The rows are grouped in 4 ways, from coarse to fine. Each group lies inside one group of the grouping before and may be the whole of it. The rows also spread widely along 12 directions, which tell nothing about the answers.
In the rows, zero is written as 128.
Some rows, each with its group in each grouping after it:
[109 115 139 142 153 149  90 130 142 125 129 160 117 130 128 162 135 164
  95 167 126 118 130 132 127 106] : kuga k_750 k_305 zin
[108 111 149 108 102 117 127 110 116 155 146 133 158  92 117 103 126 161
 145 163 129 124  90  88 113 134] : fomo k_55 k_770 mapes
[123 123 137 107  99 164 109 108 145 119 130  97 121 113 118 136 145 136
 116 164 133 103 151 113  88 139] : fomo k_55 k_770 Lasas
[134 115  98 139 133 129 121 127 145 115 155  97  77 148 108 143 183 130
 134 157  97 103 143 153 109 135] : fomo k_547 k_978 Dafe
[129 138 148  69 183 175 109 151 139  81 114  95 132 144 165 164 107 106
 139 111 152 130 168 104 160 140] : fomo k_55 k_513 tovi
[112 115 149  87 122 138 131 130 111 143 134 121 143 124 112 106 108 130
 124 140 139  99 110 112 144 150] : fomo k_325 k_331 Bapa
[ 95 108 127  86 150 137 124 121 137 129 118 149 189  92 116 134 105 135
  72 166 161 103 151 129 122 172] : kuga k_94 k_712 vusa
[113 131 135 141  82 182  93 118 143 110 136  89  94 126 116 135 147 171
 123 152 119 103 138 132 104  92] : kuga k_94 k_957 zusot
[114 116 148 162 130 155  90 121 158 124 137 159 116 114 141 145 148 202
 117 168 127 139 112 112 100  83] : fomo k_547 k_618 sazu
[114 146 160 143 110 164 142 152 152 125 155 104 124 141 168 137 164 109
 125 105 118 132  65 166 103  87] : kuga k_94 k_905 pom
[120 135 138 113 132 157 138 121 147 145 132 117 102 142 124 160 142 107
  30 151 129  77 158 166 101 192] : fomo k_325 k_258 vurot
[139 120  90 102 161 116 138 129 138 116 155 109 140 103 160 106 147 148
 157 141 136 132 114  97 121 103] : fomo k_547 k_459 lom
[110 151 161 130 139 162  98 132 146 103 135 105 140 117 147 176 128 154
 123 140 127 155 173 123 131 148] : kuga k_94 k_957 Mudan
[125 139  73 152 134 129 159 129 163 121 156  98 134 123 153 106 155 164
 122 117 145 132 134 127  68 131] : kuga k_94 k_905 Gur
[168 112 111  88 157 148 102 110 129 130 123 114  72 143 148 142 143 113
 124 162 135  86 129  62  87 114] : fomo k_55 k_365 gusa
[132 145 177 127 116 146 106 121 124 132 143  99 118 128 128 142 136 138
 162 135 125 151 151  80 100 155] : fomo k_55 k_513 tav
[106 122 106 136 112 123 149 138 130 146 165 126 134 107 124  89 141 179
 108 135 122 109 109 158 132 112] : fomo k_325 k_258 mar
[159 120 125  85 193 132  84 122 111 127 125 132  85 136 133 178 133 111
 106 169 123 100 183  94 143 151] : fomo k_55 k_513 tav
[109 175 136 152  98 150 166 107 157 159 162 104 134  97 185 117 123 202
  53 122 142 133 125 110  88 161] : fomo k_325 k_258 vurot
[143 144 136  70 130 129 118 113 101 135 160  86 125  83 146 141 135 111
 116 154 112 106 155 111 163 145] : fomo k_55 k_513 tav
[139 148 127 143 116 146 114 110 137 141 161 111  91 104 160 130 150 182
  97 153 116 121 135 109 111 108] : fomo k_547 k_618 sazu
[ 87 104 114 143  83 143 168 107 172 132 144 108 127 134 110 108 165 156
 106 151 128  94  70 145  62 150] : fomo k_547 k_459 lom
[123 120 154 107  88 185 139 143 151 119 115  87 122 160 104  96 143  85
 140 110 154  98 123 136  55 136] : fomo k_55 k_770 mapes
[118 129 138 103  70 136 161 107 143 142 158  80 156  90 128 100 162 108
 128 147 128 111  98 127  68 149] : fomo k_55 k_770 mapes
[166 137  98 112 123 120 119 108 141 134 164  91 132  76 133 114 168 133
 135 168 136 130 182  94  60 130] : fomo k_325 k_258 mar
[110 138 128 139 115 158 140 133 157 126 147 103 103 139 125 145 160 131
  68 139 112  97 144 187 114 158] : fomo k_547 k_978 Dafe
[ 91 104 149  90 111 157 122 117 137 118 124 118 143 111 110 149 130 126
  90 167 124  83 122 153 136 156] : fomo k_55 k_365 gusa
[151 150 120 167 127 134 120 132 136 166 158 136  89 119 130 125 165 149
  69 144 124 117 178 153  68 133] : fomo k_55 k_513 tav
[114 129 141  88 122 147 128 124 118 115 136  76 108 146 107 141 125 117
 132 131 121  98 155 122 151 184] : fomo k_55 k_513 tovi
[133 139 173  98  99 155  99 115  91 170 146 120  99 112 133 130 124 124
  91 156 112  86  96 109 143 105] : kuga k_94 k_957 zusot
[103 131 133 146 106 151 122 107 166 116 149 114 137  95 132 147 158 175
  93 167 124 126 146 145  96 144] : fomo k_547 k_618 sazu
[ 93 128 119 125  77 150 144  98 149 120 152  85 134  97 116 113 142 183
 100 154 125 101 134 135 114 159] : fomo k_547 k_618 sazu
[ 96 128 141 100 137 125 139 132 130 117 152 112 165  96 148 141 132 143
 130 143 117 135 118 141 164 148] : fomo k_55 k_770 mapes

New rows, each followed by its group in each grouping:
[118 150 149 118 133 135 137 116 136 157 142 128 157 102 141 145 124 121
  60 148 145 125 158 125  90 194] : kuga k_94 k_712 vusa
[150 130 150  74 155 143 127 156 110 155 131 137 155 105 133 105 122  65
  89 127 156 103 161 147 114 140] : fomo k_55 k_365 gusa
[130  96  86  92 138 121 121 123 112 119 152 111  99 118 129 113 149 154
 155 157 108  85  90 111 159  78] : fomo k_55 k_513 tav
[121 128  77 130 184 150 144 153 167 105 131 133 129 130 174 132 133 164
  78 119 154 118 161 154 112 126] : fomo k_55 k_365 gusa
[106 147 135 125  73 124 174 101 129 173 170  98 142  89 132 101 142 152
  75 139 124 103 110 133  93 181] : fomo k_55 k_513 tav
[120 115 179 133 151 141 111 147 130 164 126 186 151 128 123 110 119 141
 109 139 156 139 110 115  96 125] : fomo k_547 k_618 sazu
[ 94 117 101 125 149 151 127 118 164 106 129 126 130 121 131 147 131 183
  77 161 137 104 156 144 128 157] : fomo k_547 k_459 lom
[117 120 113 127  54 132 146 115 121 152 174  95 127  83 107  70 165 157
 129 149 112  89  92 150 102  87] : fomo k_55 k_513 tav
[131 134  83 125 122 134 123 115 126 122 150  85  90 127 113 113 128 186
 117 146 126  98 187 110 130 157] : fomo k_325 k_331 Bapa
[127 113 107 135 158 168 112 156 145 114 117 132  91 175 136 120 132 148
 127 115 147 105 113 124 101  82] : kuga k_94 k_957 zusot
[110 147 161 138 145 139 123 149 130 142 137 143 149 120 143 126 111 164
 109 121 143 153 159 130 128 157] : fomo k_55 k_770 mapes
[ 91 112 172 117  74 108 125 110  98 178 168 141 155  76  80 110 135 158
 102 183 100 102  98 151 150 151] : fomo k_325 k_258 mar
[128 140 147 113 139 146 103 122 124 131 139 115 113 119 132 155 123 149
 100 156 124 116 171 114 141 158] : fomo k_325 k_331 Bapa
[ 92 125 127 111 152 132 143 140 142 127 145 142 173  88 158 135 123 159
  81 142 135 123 126 163 153 139] : fomo k_55 k_365 gusa
[ 99 140 123 151 111 141 139 121 155 109 158  88 120 126 141 140 144 192
 131 135 114 136 134 128 123 154] : fomo k_325 k_331 Bapa
[132 106 108  83 165 138 136 139 152 101 131 109 143 131 133 129 152  91
 141 141 142 112 125 128 109 135] : fomo k_547 k_978 Dafe
[ 73 143 141 172  88 146 143 129 140 149 151 137 151 106 130  90  98 252
  92 125 140 137 121 127 130 142] : fomo k_325 k_331 Bapa
[133 159  60 133 128 169 166 142 183  85 159  51 105 124 179 109 168 150
 103  99 138 113 163 169  96 112] : fomo k_547 k_459 lom
[141 112 101 141 129 148 104 140 157 118 141 125 107 121 101 120 180 128
 112 163 126 104 168 171  74  98] : fomo k_547 k_978 Dafe
[103 112 115 130 139 147 132 106 161 126 132 129  92 148 142 166 144 171
  69 166 121  87 100 124 111 149] : fomo k_325 k_258 vurot
[115 133 128 110 132 133 111 113 115 139 142 124 135 104 116 131 111 164
  93 159 134 109 165 109 143 156] : kuga k_750 k_305 zin
[105 108 132 105 103 134 134 129 101 154 149 129 120 116 107  93 125 157
 110 142 119  79  89 140 158 111] : fomo k_55 k_513 tav
[ 97 127 134  93 110 150 131 107 137 129 135 115 168  85 140 128 115 151
  85 158 144 105 118 114 122 144] : kuga k_94 k_712 vusa
[136 121 136  96 183 128  94 131 112 136 127 144 123 127 129 164 120 120
 106 162 131 116 161 106 142 152] : kuga k_94 k_957 Mudan
[118 141 147  98 173 142 110 143 117 125 134 124 125 127 134 154 110 132
  92 138 128 120 183 143 182 173] : fomo k_547 k_459 lom
[ 82  91 125 131 145 117 148 125 152 140 135 168 162 129 130 135 138 152
 106 159 133 117  51 130 101 136] : kuga k_94 k_712 vusa
[144 116 175 134 112 153 105 148 132 162 133 156 135 126 109  95 145 108
 133 142 150 124 109 118  54  92] : fomo k_325 k_331 Bapa
[ 90 105 115 118 133 142 128 119 160  98 130 114 149 119 108 138 139 164
 125 162 134 117 143 136 118 160] : fomo k_547 k_459 lom
[103 128 122  87  97 153 119 100 131 110 146  92 157  63 142 119 118 186
 118 162 134 107 139  99 148 117] : fomo k_55 k_513 tav
[112 141 178 127 100 164  97 110 152 125 139 123 168  78 136 152 140 143
 112 170 139 145 141 108  86 121] : kuga k_750 k_305 zin
[128 129  64  61 192 131 126 141 140  61 144  70 171  88 163 145 131 126
 155 133 141 132 194 128 175 130] : kuga k_94 k_957 Mudan
[102 142 203 132  84 185 108 114 154 128 128 115 142 107 153 149 125 160
 116 145 136 141 108  96  87 126] : fomo k_55 k_365 gusa
[147 156 110 115 159 131 112 112 126 141 143 117 126  90 152 135 116 173
  83 151 150 131 220  84 109 172] : fomo k_55 k_513 tav
[130 109 108 123  90 138 133 113 127 173 153 149 126  85 124  63 144 171
  81 162 142  79  84 125  85  74] : fomo k_547 k_618 sazu
[101 114 174 109 118 138 129 140 128 126 138 109 142 144  90 128 140 105
 156 136 118 126 116 142 132 172] : fomo k_547 k_978 Dafe
[ 99 109 139 113  92 139 142 121 132 146 135 119 147 123  81  94 124 147
 113 147 143  99 129 130  95 170] : fomo k_325 k_258 mar
[142 127 108 111  75 133 118 128 105 154 167 101 147  64 107  54 150 142
 137 149 133 100 129 135  99  64] : kuga k_94 k_957 zusot
[127 124 127  89 137 160 134 130 134 116 130  94  99 155 146 132 126 120
 119 127 133  88 106 108 135 135] : fomo k_325 k_331 Bapa
[149 131 116 129 150 156 100 127 141 131 131 132  93 127 142 139 143 150
  92 151 141 109 171 111  87 114] : fomo k_55 k_513 tav
[120 132 155 110 136 157 111 143 138 122 129 130 151 110 145 127 126 137
 123 135 146 135 141 124 116 114] : fomo k_55 k_770 mapes
[117 137 141 100  83 143 152  91 127 151 155  79 100 121 136 133 141 133
  96 148 114  84  94 100 112 169] : fomo k_55 k_513 tovi
[120 120 107 116 102 126 154 126 115 146 157  90  98 149 113  99 148 120
 130 125 113  86  83 133 117 136] : kuga k_94 k_712 vusa
[106 130 141 110 141 135 113 135 125 121 150 123 136 101 141 155 138 150
 108 155 107 123 144 157 173 133] : fomo k_55 k_770 Lasas
[112 104 111  90 114 153 123 121 126 111 134  98 112 129 102 108 132 143
 123 147 128  77 128 136 148 127] : fomo k_547 k_618 sazu
[102 153 121 137  73 145 148 112 144 116 169  46 122 109 113 142 168 135
 107 139 100 111 163 177 109 182] : kuga k_94 k_957 zusot
[129  89  98  96 134 112 125 126 124 139 144 135 146 101  89  90 152 123
 135 171 136  95 127 132 105 120] : fomo k_547 k_459 lom
[131 130 103  96 118 137 117 144 107 123 153  97 145  93 122  81 124 142
 145 129 136 111 148 130 146  87] : kuga k_94 k_712 vusa
[123 100  62  93 141 123 159 116 133 139 140 122 121 121 120  86 136 148
  81 148 146  64 119 133 116 143] : fomo k_547 k_618 sazu
[101 147 143 144 107 153 123 113 143 145 143 121 141  99 134 140 126 177
  65 152 134 120 153 135 102 160] : kuga k_94 k_957 zusot
[110 117 132 113  97 154 117 125 135 122 145 107 134 101 111 106 143 153
 126 155 126 104 124 142 126 106] : fomo k_547 k_459 lom
[123  90 105 100 134 128 120 136 110 123 134 115 105 153  77  89 132 136
 160 140 129  88 130 124 140 131] : fomo k_547 k_618 sazu
[112 134 136 109 149 144 135 151 136 126 136 131 169 105 137 114 119 137
 108 119 156 133 161 145 125 145] : fomo k_55 k_513 tav
[120 107 150 124 142 124 112 108 143 138 131 137 134 130 109 173 158 109
 122 181 123 125 122 106  71 174] : kuga k_94 k_957 Mudan
[149 127 163 109 111 148  85 110 102 165 146 131  75 115 127 133 143 136
 105 178 106  90 107  99 131  91] : fomo k_547 k_459 lom
[140 151 146 140 129 174  99 146 143 120 145 111  84 132 165 153 158 140
 105 133 112 124 144 150 118  82] : fomo k_55 k_770 Lasas
[123 131 157  89 112 146 107  97 130 133 144 105 136  82 129 154 139 127
  97 184 119 107 145 111 128 154] : fomo k_547 k_459 lom
[120 111 151 139  88 143 114 108 129 159 142 124  71 150  85 139 157 143
  97 173 102  81 110 130  91 149] : fomo k_325 k_258 mar
[136 139 122 113 146 127 151 116 152 125 166  92 104 124 166 170 185  93
  93 148 101 112 116 155 115 160] : fomo k_547 k_618 sazu
[110 114 107 115 174 119 126 119 142 114 142 126 117 131 139 161 138 162
 113 162 117 118 133 119 152 161] : fomo k_547 k_459 lom
[ 80 107 123 136 121 145 157 143 154 130 126 137 160 142  98  92 115 172
 105 122 158 113 122 150  99 164] : fomo k_325 k_258 vurot
[134 121 119  99 171 133 122 144 121 136 130 139 123 134 139 124 120 132
 112 135 143 114 148 116 133 139] : fomo k_55 k_770 Lasas
[106 124 126 131 138 135 149 129 148 141 139 136 142 127 140 115 124 169
  99 133 146 122 110 118 102 148] : fomo k_325 k_258 vurot
[115 102 142  93 135 179 112 138 159 123 103 154 164 116 122 109 114 133
  92 151 180 100 129 117  76 108] : fomo k_325 k_258 mar
[123 145 170 122 127 187  87 126 163  93 127 102 130 118 163 183 145 123
 117 149 130 142 145 119  99 108] : kuga k_94 k_712 vusa
[124 119 118  82 139 159 109 121 137 103 130 103 130 107 143 137 126 144
 124 152 140 103 142 102 137 112] : fomo k_55 k_513 tovi
[108 125 121  86 129 127 160 123 128 141 143 115 168 100 144 103 118 139
 106 135 147 112 115 114 123 162] : fomo k_55 k_770 Lasas
[128 128 154 109  80 164 118 116 107 167 131 115  98 136 111  95 117 127
  96 139 137  77  96  98  94 118] : kuga k_94 k_712 vusa
[136 132 131 115 158 152 104 140 118 134 123 127 113 147 138 116 106 153
 132 121 153 123 141  82 118 118] : kuga k_94 k_957 zusot
[111 144 133  91 146 165 145 138 137 101 131  78 121 160 153 142 113 115
 120 100 140 110 126 118 152 158] : kuga k_750 k_305 zin
[124 156 149 123  94 143 143 130 130 144 171  93 141  89 159 101 139 154
 120 122 124 133 112 129 123 107] : fomo k_325 k_258 vurot
[109 143 154 100 133 135 128  96 127 149 136 115 133 114 139 173 115 130
  60 164 128 109 148 101 123 215] : kuga k_94 k_712 vusa
[119 127 128  72 165 146 141 126 130 119 126 104 116 150 151 155 110 113
  93 133 136  90 127 109 157 181] : fomo k_325 k_331 Bapa
[134 119 106 127  93 162 124 119 144 139 144 109  88 121 115  99 162 141
  88 156 126  71 122 151  85  93] : fomo k_547 k_459 lom
[ 82  90 131 110  99 137 120 105 143 114 134 120 148 109  83 131 134 175
 129 181 124  99 118 125 125 151] : fomo k_325 k_258 mar
[136 111 131  68 145 175 127 126 142 123 118 112  92 152 153 149 138  84
  76 146 136  59  90 127 121 112] : fomo k_325 k_258 vurot
[107 106 107  86 156 131 138 126 113 135 128 119 108 154 116 141 120 120
  87 143 125  68 110 139 160 167] : kuga k_94 k_957 zusot
[112 130 135 131  94 160 135 100 161 137 136 105 119 124 131 152 157 125
  72 160 132  95 113 131  57 159] : kuga k_94 k_905 pom
[106 112 118 110 102 130 119 102 118 140 147 118 130 100 117 119 128 171
 115 170 119  96 101 104 131 122] : kuga k_94 k_712 vusa
[132 106 127 128 125 150 129 138 144 126 137 115  84 170 123 124 160 118
 140 136 120  95  79 128  91 102] : fomo k_325 k_331 Bapa
[112 137 136 120  92 156 125 129 121 139 147  99 124 114 121 106 130 149
 106 132 128 100 123 140 123 118] : kuga k_94 k_957 zusot
[ 91 130 141 141  94 155 115 137 124 157 144 152 155  83 110 100 117 185
  57 150 135 102 138 178 131 105] : kuga k_94 k_957 Mudan
[100  90  87  82 124 146 133 112 141 117 127 125 142 102 111 102 124 164
  90 170 142  64 112 131 138 121] : fomo k_547 k_978 Dafe
[116 120 118 108 148 155 127 133 149 117 123 121 134 138 129 144 136 112
  91 138 145  99 137 146 104 145] : kuga k_94 k_905 Gur
[119 154 146 148 127 153 147 135 153 140 154 113 111 134 174 129 145 156
 101 116 126 136  99 129 107 124] : fomo k_547 k_459 lom
[135 121 123 116 147 127 123 110 129 145 148 135 109 111 183 131 129 180
 130 153 126 123  72  57 119  93] : fomo k_55 k_365 gusa
[131 124 112 134 147 118 110 121 130 133 153 117 107 123 115 164 168 129
 111 170 104 115 157 147 112 151] : kuga k_94 k_957 zusot
[106 117 165  99 124 173 113 147 130 133 118 135 130 135 114 126 117 120
  84 137 141  89 125 158 137 122] : fomo k_325 k_258 vurot
[130 143 142 130 121 120 139 122 136 151 162 113 145  97 131 117 153 130
 117 146 128 140 144 126  90 161] : fomo k_547 k_459 lom
[131 144 130  84 160 127 134 147 113 129 156 110 156  96 163 114 115 133
 127 120 137 133 142 123 172 123] : fomo k_325 k_258 vurot
[113 126 149  74 136 127 121 113  97 157 144 133 141  90 122 129 106 137
  68 165 126  89 143 128 183 173] : fomo k_547 k_618 sazu
[123 130 181 143  89 166  88 135 122 159 143 146 115 107 119 131 148 135
  96 159 114 110 104 150 101  74] : kuga k_94 k_957 Mudan
[143 101 110 122 145 126  96 131 119 144 138 143 103 128 102 130 159 120
 122 172 122  95 129 131  99 101] : kuga k_94 k_957 zusot
[150 145  83 132 157 121 143 100 145 161 144 125 100 121 153 120 130 174
  62 152 152 111 171  72  67 188] : fomo k_547 k_978 Dafe
[121 117 155 154  98 139 107 134 118 160 148 141 101 131  91  97 146 162
 132 151 117 115 112 134 103 104] : fomo k_547 k_459 lom
